The rows are grouped in 3 ways, from coarse to fine. Each group lies inside one group of the grouping before and may be the whole of it. The rows also spread widely along 13 directions, which tell nothing about the answers.
Known rows, each followed by its group in each grouping:
[ -1  11 -33   7   0  26  16  -6 -30  -2  19  22   6   5  25 -14 -23   0
  15 -20  18 -26  -7   9 -13 -18]  gofo Q_398 peg
[ -9  -6   3   0  24  -1 -16 -16   7   8  -6 -41  12 -28   7  18   6  19
  12   2   4   0 -16  -4   1  16]  lur Q_611 dus
[ -2  13   3  -3  -3  -2   4  12   1   2 -22 -18  -1  37 -10 -10   4  23
  20  43   7 -16   4 -15  -7   3]  lur Q_611 bosa
[-10  10   7  15 -17  -9 -19   3   7   6  -6 -12  -8  16 -13  22   3  16
   4  15 -18  17 -25  -4  -6  21]  dogu Q_125 laz
[  3   8  29  25 -12  21  11   1  -8 -16  -3  33 -18  15   4  11  -9 -21
  32 -31  25  -2 -12  -2 -36  -9]  dogu Q_125 gutel
[ -4 -12 -15   2 -16   2 -35  -7   4  21   6 -28   0  -6 -12  -3   0  -9
 -32 -11  17 -11 -19  -1  -3  -1]  guno Q_891 nogel
[  9   6 -17  31 -16   7  12  -1 -19 -14  -4  34  -8  39   1  15   5   5
  23 -14  16  -8   5   0 -23  -1]  dogu Q_722 gem
[ -3 -16 -19  12  16  -9   9 -21 -13  -2  14   3  16   5  -7  19  30  35
  25  13   4  -6  25 -15  -4   1]  lur Q_693 lir
[  3 -17 -15  26   7  -4 -28   8 -35   5  15  -5  -3 -15  17  25   5   4
  10 -14   7  21  26  -8 -21  -8]  lur Q_693 rupi
[ -1 -14  -4  -6  18   6   6 -14  -3 -16  14  18  10 -13 -13   3  12  21
  36  -6   7 -21  -9  -6  -3   0]  lur Q_611 rolov
[ -8   8  52   5   6  15  24   5  20  15  -1   4 -15  -2  -6 -18  -9 -12
  17  -4 -11  22 -17  -9 -24  10]  gofo Q_670 Basar
[ 26  18  -9   6 -21   3  37 -11  20  -2 -14  25  -9  49   3   1   9  14
 -23  24  -7   5   1   5  -3   5]  gofo Q_670 Zagiz
[ 36  12   3 -15  30  20  16   2  12 -20  -4  26 -11  15  18   1  -8  14
  -2  21   9  15  -5  21 -18  14]  lur Q_700 Dipo
[ 29  16  -6   3 -12  14  23   6   5 -10 -20  29 -14  24  12  -3 -15  -9
  -3  -8  -2  14  -8  14 -22  15]  lur Q_638 fupid
[ 28   6 -33  15  -3   0   9 -13 -17 -25  12  42  -2  18  16  29  12  28
  17  10  -3   5   3   4  -7   0]  gofo Q_670 bogad
[ 19   4   9 -19   3  16  -2  -9  31 -17 -13  12  -7  17   1   8  -3  -2
 -35  11  11 -14 -34  17   4  -1]  guno Q_262 Sus
[ 22   5 -20  -1 -14   1 -17  -5 -20   1  38  13   4   0   9   9   3  14
 -40  28   7   0  11  -2   2 -30]  dogu Q_125 Gutiz
[ 27  -4 -14 -10   2   6  -2   4 -10  -2  35  40  -8 -23  -4  -7  -6   8
  -8  -5 -16  28  -6   8 -15   8]  lur Q_611 dus
[ -3   6 -18  -6  -2 -10  16  -1  -5  -1  15  17  13  -1 -13  -6   9  36
  25  29 -28  -7  -2 -10  10   3]  gofo Q_398 peg
[-20  -7  -7   5  16  10  29   7 -16  19   8   4   8   0 -10 -35  -7  11
  40 -11  -3   2  11  -9 -16  14]  gofo Q_670 bogad
[ 13 -11  -2 -20 -33 -16 -22  29   7  12  -9  -7   6 -20 -26 -27   4 -11
 -30  20  -3 -14  10 -17  10 -21]  guno Q_891 nogel
[ 27 -17 -11 -41  13  -2 -20  25   3 -14  22  29   8 -37 -20 -27  -2  14
 -16  25  -6   0  -6   4  11   4]  dogu Q_125 Gutiz
[ 11 -12  11  18 -34 -13  -3  -3  13  -1  -5  21  -8  17 -23  21  21  -8
 -27 -10   0   7   3  -7  -6  -7]  dogu Q_125 Gutiz
[ 17   3  -6  10  -6   9  -6   2  -2   7 -20   4 -10 -13  -2   3  -2 -19
  15 -25  13  14 -14   2 -25  29]  guno Q_262 Sus
[ 10  -6  -1  11 -19  -3  19   0   8 -22 -35  22   4  17   3  19   6  -6
   3 -21   9 -21   4   1   2 -16]  lur Q_611 rolov
[ 25  32   9  11 -38  16  18   2  -4   2 -11  20 -14 -10   9  -9 -17 -30
  16 -14   7   1 -16  -3 -25  -6]  guno Q_891 nogel
[-14   0  -1  12  -9  -1  11  23 -27  15   2  -4   5   3   1 -19  -6   0
  19   6  -1  -3  33 -19 -16 -17]  lur Q_693 lir
[  5  14 -19  -2 -25   6  12  11 -19 -20  -1  36   7  -3   6  -7 -15   5
  24  -5  -7 -31 -15  -2   1 -21]  lur Q_611 rolov
[ -4 -25  -3  -6  38  -6 -17   9   3  -5   2   1   2  -4 -18  11  12  26
  15  12  -4  19   8   5  -6  21]  guno Q_262 Sus
[ -1   2 -13 -26  11  19  14   6  18 -11 -13  12  13  12 -11 -31 -10  11
  -1   5  13 -38 -32  12   9  14]  dogu Q_722 gem
[-27 -11 -17  14  21  10   8  -9 -12  11   6  -6  18 -22  -7  -5  -4  10
  37 -35   1  -4 -14   1 -10  27]  dogu Q_722 gem
[  7  -4  18 -24  27   7   1  15  25 -23 -18  16  -5   8 -12  -1  -1  14
  13  24  -3  -1 -19  10  -1  14]  guno Q_262 Sus
[-13 -24  27 -11   3   6 -10  27  -2 -20  14  34  -6   0 -19 -12 -10  -6
   4 -13   0 -18  -5  -3  -4 -35]  lur Q_611 rolov

New rows. What belongs after each?
[  2  15 -17 -12 -18   3   4  -7  -5 -18   7  20  14 -15  -4  -2  -4  20
  25  10 -17 -34 -36  -5  13  -8]  lur Q_611 rolov
[-30  20   6   8 -11  23  18   1  -4   1   1  15  -4  31  -2 -10 -25  -1
  17  -8  -7 -21 -31   8 -11  -9]  guno Q_262 Sus
[  2   9  28 -17   9  25  30   3   4  -9  11  32   2 -14  -3 -24 -14 -14
  14  -2   5 -16 -10  -1 -10 -22]  guno Q_262 Sus
[-31  -6  -9   8  -4  -5  -7   2  -5  26   0 -33  14 -12  -6  -5  -8  10
  -2  -1 -14   2   3  -5   3   0]  guno Q_891 nogel
[  5   6   7 -20   4  -1  28  17  21   1 -30  -8  16  11  -4 -24  -1  11
 -18  36   0 -17  14  -2  15  -3]  dogu Q_722 gem
[  2  20 -11  12 -16  -2  48 -26  13  -6  -7  20   9  45  -6  15  12  30
   9  27 -13 -11   8   0   4  -8]  guno Q_891 nogel
[-18  -1   9   0 -17  -6  34  -9  18   5 -18   3  25 -12 -15  -7   4   3
   5 -10 -14 -21  -8  -7  16  -4]  dogu Q_125 Gutiz
[  1   9  10  22  -6  13 -13  22 -29 -11  -2  18 -21  17  10  11 -14 -13
  31  -7  15   6   5  -4 -35 -15]  guno Q_262 Sus
[ 16   3 -28 -14 -22  -1 -42  23 -13   4  18   4  -9   0 -12 -17 -10   5
 -20  24  -2  -4 -13   0  -4  -5]  guno Q_891 nogel
[  3   7  -8 -15  10  -5  -3 -11  22   2   7 -11   8  10 -11   8   8  43
 -20  47 -20   6 -20   7  16  22]  dogu Q_125 Gutiz
[ -8 -27  -5  -6  20  -6   3  22  -5 -11  -7   8   7  27  -8  -3   2  22
  -6  16   6  -8  36   0   4 -21]  lur Q_611 rolov
[ 21  14  -4  18 -15  12  -2   8 -10 -11  -7  24 -13  -2  18  16 -16 -14
   5 -21   6  15 -15  13 -22   7]  dogu Q_125 Gutiz
[-10 -19   7  12   6 -11 -18  16 -19  12  22  -2   5 -27 -13   5   8   8
  11  -2  -8  16  16 -18  -9  -5]  dogu Q_722 gem
[ -7   5  -1   3 -13  12   7  17   8  25 -17 -11  -2  -2  -5 -26 -21 -18
 -21 -21  -4   7 -17   7  -9  22]  dogu Q_722 gem
[ 14   6 -10  15 -40   6  -7  11 -21  -9  -3  31  -2 -27   4   1 -13 -27
  12 -39   8 -12 -19  -3 -14 -11]  dogu Q_125 Gutiz
[ -6  -6  31  -5  -1  -6 -23  11   6  16  20 -15  -3 -37 -12   0   4   0
  -6  13 -20  17 -10 -19  -7  -1]  lur Q_693 lir
[ -4   0  29  19  -2  -6  19  -8   9   4 -32 -23   8  -8  -2  14  17  -8
  38  -1  19  -8  22 -23 -12  -8]  guno Q_891 nogel
[ 15   0   5   3 -11   6   4 -11  16  18 -20 -17  -8   1 -16 -14  10 -13
   4 -12  19   3 -16 -10 -24  34]  lur Q_638 fupid
[  7 -19 -13  -3  32  23   6  -3  -6 -16   2  15   6   8  10  -6  -8  -1
   6 -19  40 -17  14  16 -14 -14]  guno Q_891 nogel
[-17   7  39  15  19  10  16   8  -3  -2 -10  -9  -1   2  20  10 -10  -1
  30   3   0   6  12  -9 -20 -12]  lur Q_693 lir
[ -9   5 -15   1 -12  11  32   8  -8  -8   9  45   1  33 -12 -25 -10  16
  21  -1 -14 -17 -10   1  -3  -6]  gofo Q_670 bogad
[ -1  -9 -18  12 -16   4  24 -11   0  -2 -20  10  15  13   0   0   2  -9
  -3 -25  21 -29  17   0   1 -23]  guno Q_891 nogel
[ 24   3   5  18 -20 -11 -14  -4   5   2  -7   7  -7 -30 -12  25  19  -6
  15 -13  -7  23 -19 -12 -16  31]  dogu Q_722 gem
[  1 -28   0   8  18  -4 -16   3  -6 -24  14  33  -7  27 -15  29  18  18
   3   3   9   4  15   3 -10 -17]  guno Q_262 Sus
[  2  -5 -19  -3   6  12  -3  -6 -24  -2  53  30   5 -19   1  -3 -11  12
  -5  -2  -8   3   3   6  -5 -26]  guno Q_891 nogel
[ -1  -6 -17  -9   4   2  17 -27   9  -3   7  20  18 -27 -24   0  17  18
  32 -11 -10 -16 -28  -3   4  23]  guno Q_262 Sus
[-16  17  19  -3  -4   1   8  27  -4  -6 -24 -16   4  17  18  -5 -22   7
  11  30 -11 -13   5  -7   2 -22]  lur Q_638 fupid
[-16  -9  -3   6 -15 -21   9   4   6  15  -7 -10  19 -10  -4   9   8  13
 -19   7 -29   0  14 -11  22 -15]  gofo Q_398 peg
[ 31  -7 -11  -6  22   8  24  -1   9  -2  -9  15   4   0  21  -1  -2   1
 -26  -2  11  16  25  16  -4   2]  gofo Q_398 peg
[ 14   2 -12   0 -17  -3  42 -25  26   9 -14  10  15  10  -7   0  11   5
 -29   3  -8  -3  11   5  10  -3]  guno Q_891 nogel
[ 31  17 -17  15  -2   9  39 -32  12  14  -5   3  -2  40  20  13  12  13
 -34  18  14  15  22   8 -11   7]  gofo Q_398 peg
[-12  -1 -13  -4  -1  16  16  11 -14  -4  -4  11   5  27   1 -29 -17   1
  16  -5  16 -30   2  -1 -11 -13]  lur Q_638 fupid
[ 10   8  12   9 -13  14   7  -8   0  11  -4 -12   2 -27  38   6 -15 -26
 -33 -20  11  -2  -4   0  -3 -26]  gofo Q_670 Zagiz
[ 10 -12  10  12   3   5 -17   4   6   2  -1   4 -23  27  -3  15   0  -4
 -23 -12  11  24  -3   8 -24   7]  lur Q_611 dus
[  2   3  -9  -2  -5  -6  12  19 -19   7  10  13   7  -3  -2 -16  -5  12
   7  17 -15   6  24  -9  -5 -12]  lur Q_700 Dipo
[ -7  -1 -12  -6  -5  15 -10   0  -2   8  -4  -9  -2   2 -17 -28  -8  -3
  26 -15  16 -24 -37  -6 -18  25]  lur Q_638 fupid
[-21   2  30  18 -36  -9   2 -13  22  13  -8  -7   0  10 -34  12  21  -4
   1  -6 -10 -17 -32 -22   0   2]  dogu Q_722 gem
[-20 -11 -19   3  20  17  39   2  -3  13   3  14  13  28 -11 -31 -13  13
   0 -16   5  -7  13  12  -7  10]  dogu Q_722 gem
[-30  -9 -11   2  12  21  26   4  -3  23  -5 -13  21  -1   2 -34 -24  -7
  -9 -31  11 -18   0   9  -1   2]  dogu Q_722 gem
[  8  -6 -55   0  18  18 -10   5 -20  17  17   0   4   1   5 -22 -17  13
 -11 -16  13  12  -6  21 -16  36]  dogu Q_722 gem
[-14   8 -36   4  -4   1  -2 -22  -1  19  13 -21  17  10  -2   5  -1  34
 -17  17 -11  -6 -20   8  10  19]  dogu Q_125 Gutiz
[ -4  -8 -18  10  19   9  43 -25 -14   1  19  20  17   2   3   0   6  21
  28 -14  -1   2  20  -1 -12   3]  lur Q_638 fupid
[ -2   6  -2  22 -33   1 -11 -15   5  27   2 -17  -7   9   1  14   0 -11
 -41 -16  -5  10 -17  -2 -10   2]  lur Q_700 Dipo
[ -3   5  -5   1   3  10  -3  27  -9   5 -19  -6 -10  24   2 -19 -19   2
  10   4   7   2   3   4 -17  10]  lur Q_611 rolov
[ -6 -15 -16   6 -22   1 -13   3 -16  22   3  -5  10 -36 -22 -26   1 -19
  13 -37  16 -14 -12 -15 -12  12]  dogu Q_125 Gutiz
[ 17   7   5  -1   7   9  -7  39 -13 -30 -22  29 -13  10  18  -1 -20  -6
  25   1  10  -1   2   7 -20  -9]  lur Q_700 Dipo
[  4   3  17  17 -14  11  -5  20 -37  -2  17  16  -9  -9  16  -5  -9 -22
  23  -8  21  -9  24 -23 -30 -42]  lur Q_693 lir
[ 25 -15 -10  -9  10  -1   8   4  16  -5 -35  -4   8  13   7  -1   8  -1
 -30   2  26  -9  22   7   1   0]  lur Q_700 Dipo
[-17 -13  -9  -3  -6  11 -14  16 -24  -3  15  11   5 -12  -8 -24 -16  -8
  24 -22   9 -27 -12 -11 -11 -16]  lur Q_638 fupid
[ -6  -3 -18  -4   5   6  32  -6  12   0 -15  13  13  18  -4 -12  -3  15
   1  -4  -9 -12  -5  10   3  15]  lur Q_693 lir
[-19 -13 -32   1  -4 -15   5   3 -23  13  15  -2  22  -8 -18  -9   8  34
  17  11 -19  -7  22 -15  10  -5]  lur Q_611 rolov
[ 47  15   6 -10  -6  13  16  -6   8 -15   1  34  -8  -2  -8 -11  12  -2
  15  17  23  -2  -8  -4 -21  12]  dogu Q_125 Gutiz
[ -7  -7  -8  14 -14 -13  35 -11  14   3 -46 -10  18  28  -5  10  17  11
   3  -6   6 -19  21  -8   8  -1]  lur Q_611 dus
[ -3 -22  -9  11 -14  -7  -9   0 -13  24   9  -2   4 -38 -30 -17  17 -12
  28 -35   3   4  -1 -24 -21  23]  lur Q_693 lir
[ 10  -4 -13  -7  -7   9  -3 -10   4   7  28  12  -8  35  -7  -8  -3  12
 -49  16   0   2  -6   7  -6  -9]  lur Q_638 fupid
[ -3   5  -7 -29  12  20 -20  13   3   1  20  -5   3 -15   0 -30 -28   5
 -18  16   1 -16 -29  13   3  -9]  guno Q_891 nogel
[ 23  17  -9   5 -15   6   2 -20   5   6  -4   3  -2 -19   3  14   5  -6
  -1  -5   0   7 -24   0  -9  19]  guno Q_262 Sus
[-20  -1  48  21   1   6   3  23   5 -18 -19  13 -17  22  14  20 -13 -10
  22 -11  -4   1  -5  -3 -15 -25]  gofo Q_670 Zagiz
[-20  -2   3   6 -40 -10 -17   8 -13  20  17  -8  12 -23 -21 -10   1  -6
 -11  -2 -11 -20 -10 -23   7 -24]  dogu Q_125 Gutiz
[ 22 -15 -14  -6   5  -5  10  -6  -3  -2  10  20   8 -23  -9   1  13  12
  -1  -2  -4  10  16  -3  -2   3]  lur Q_611 rolov
[-28  -5  23  -6  18   2  -9   9   2  26  15 -40   4  -2   4  -9 -15  12
 -24  23 -17  16   6  -7  -1  -9]  lur Q_638 fupid
[-12   1  10 -27  25  14  21  10  14   5   5  -8  14   9  13 -27 -20  20
 -31  33  -9 -11   2   7  18 -21]  gofo Q_670 bogad
[ -6 -13 -21  -9   6  -6  -8  18 -22  -2  10   8  16 -31 -17 -21   1  14
  43   4  -1 -16  14 -14  -1  -7]  guno Q_891 nogel
[ 38  -7   8  14   8  10  10 -14   4   8   2   9 -15  -2   9  13  17 -12
 -10 -12  23  33  20  -1 -34  14]  lur Q_693 rupi
[ 13   5 -11 -18  -1  23  -1  22 -14 -14  12  24  -2  21  17 -26 -21  -3
 -28  18  20 -31   5   7  -5 -38]  lur Q_693 lir
[-21 -10   1   6  12   7 -18  17  -5 -35  -9  15   3  43  10  26 -14  20
  -1   7   7 -23 -10  16   6 -26]  dogu Q_125 laz
[-31 -11  12   4  25  11  27 -15   4   0  18   2  12  36   6   7  -7  25
 -15   7  -8  -6  13   7   3 -25]  lur Q_638 fupid
[ 10 -13  17   0   3  17  30   1  19  -5  -8  39 -11  18 -28 -23   0 -18
  14 -28  18  -1   1   5 -26   7]  guno Q_891 nogel
[  7   7  -7   6   3 -10 -22 -13   9 -13  -2 -18   8  11   5  40  20  35
  -8  40   2  -9 -14  -4  12   2]  dogu Q_722 gem
[ 21  11 -17   8 -34  -2  -5 -14  18   1 -35 -11   2  17   0  17  10  -3
 -27   0  15 -12 -22   3   3  17]  dogu Q_125 laz
[-15  19   2  24 -22   6 -14   5 -26   8   8 -11  -7   0  18  16 -19  -1
  12  -5  -7   0 -14  -6 -15 -16]  lur Q_611 rolov
[-22 -10  26  18 -13   4   0 -20  -9   4  33   3   4 -11   2  21   0  -8
  -9 -23  -5  -8  -6 -15  -6 -41]  lur Q_638 fupid
[-19 -17  22  33 -13 -20   5 -21  -2  20   3 -17   1   4 -24  27  34   9
  20 -10  -3  13  19 -30 -15  -2]  lur Q_611 dus
[-15 -19  11  -2   8  12  -5  16   7   6   2 -11   6  25  14  -3 -18  -9
 -74  -3  16 -11  15  14  10 -43]  dogu Q_722 gem
[-21  -1  11  -4  11  22  -8  37 -16  -6  -2   8  -5  10 -11 -39 -26  -9
  37  -8  21 -27 -16  -5 -22  -3]  dogu Q_722 gem
[-12  -2  -6 -13 -20   5  -4   0   2  19  34   9   2 -11 -16 -22 -17   2
 -35  -4 -32   0 -29   2   4  -5]  lur Q_638 fupid
[ 27   8  -7   6  19  14  40  -5  -3 -30 -17  39  -1  17  17  11  -1  14
  38  -2  11   2  15  11 -18   5]  lur Q_611 rolov
[ 17  12   6 -22   2   5  -4  18   6   1 -16 -14   3 -26  13 -25  -8   1
   7  29   4 -11 -12 -10   2   3]  gofo Q_670 Zagiz
[ 16   7  16   6 -29 -19 -40  16  11  -5 -15 -12 -14  12 -15  26  16   8
 -14  35  -4  12 -14 -14  -3   5]  dogu Q_125 laz
[-19  -1  -3  -5  -1  10   5  37 -14  -6  -2  22  -3  28  -4 -29 -24   5
  12   6  -8 -15   3   2 -10 -14]  lur Q_693 lir
[ 21  -9  -2   2   9  19  28  -3  -8 -21  -9  36   0  13  11  -5  -2 -10
  10 -24  37 -18  18   4 -19 -22]  lur Q_611 dus
[-23   0   1  21 -24 -16  35 -11  12   5 -48 -14  19  16 -10  14  15  11
  28 -11 -10 -21   3 -16   9   5]  lur Q_611 dus
[ -8   0  27   7  -4   2 -16  16   3 -13  -7   8 -14  10  -1  13  -8  -2
  10  -2  -3  -1 -18  -2 -12 -13]  lur Q_611 dus
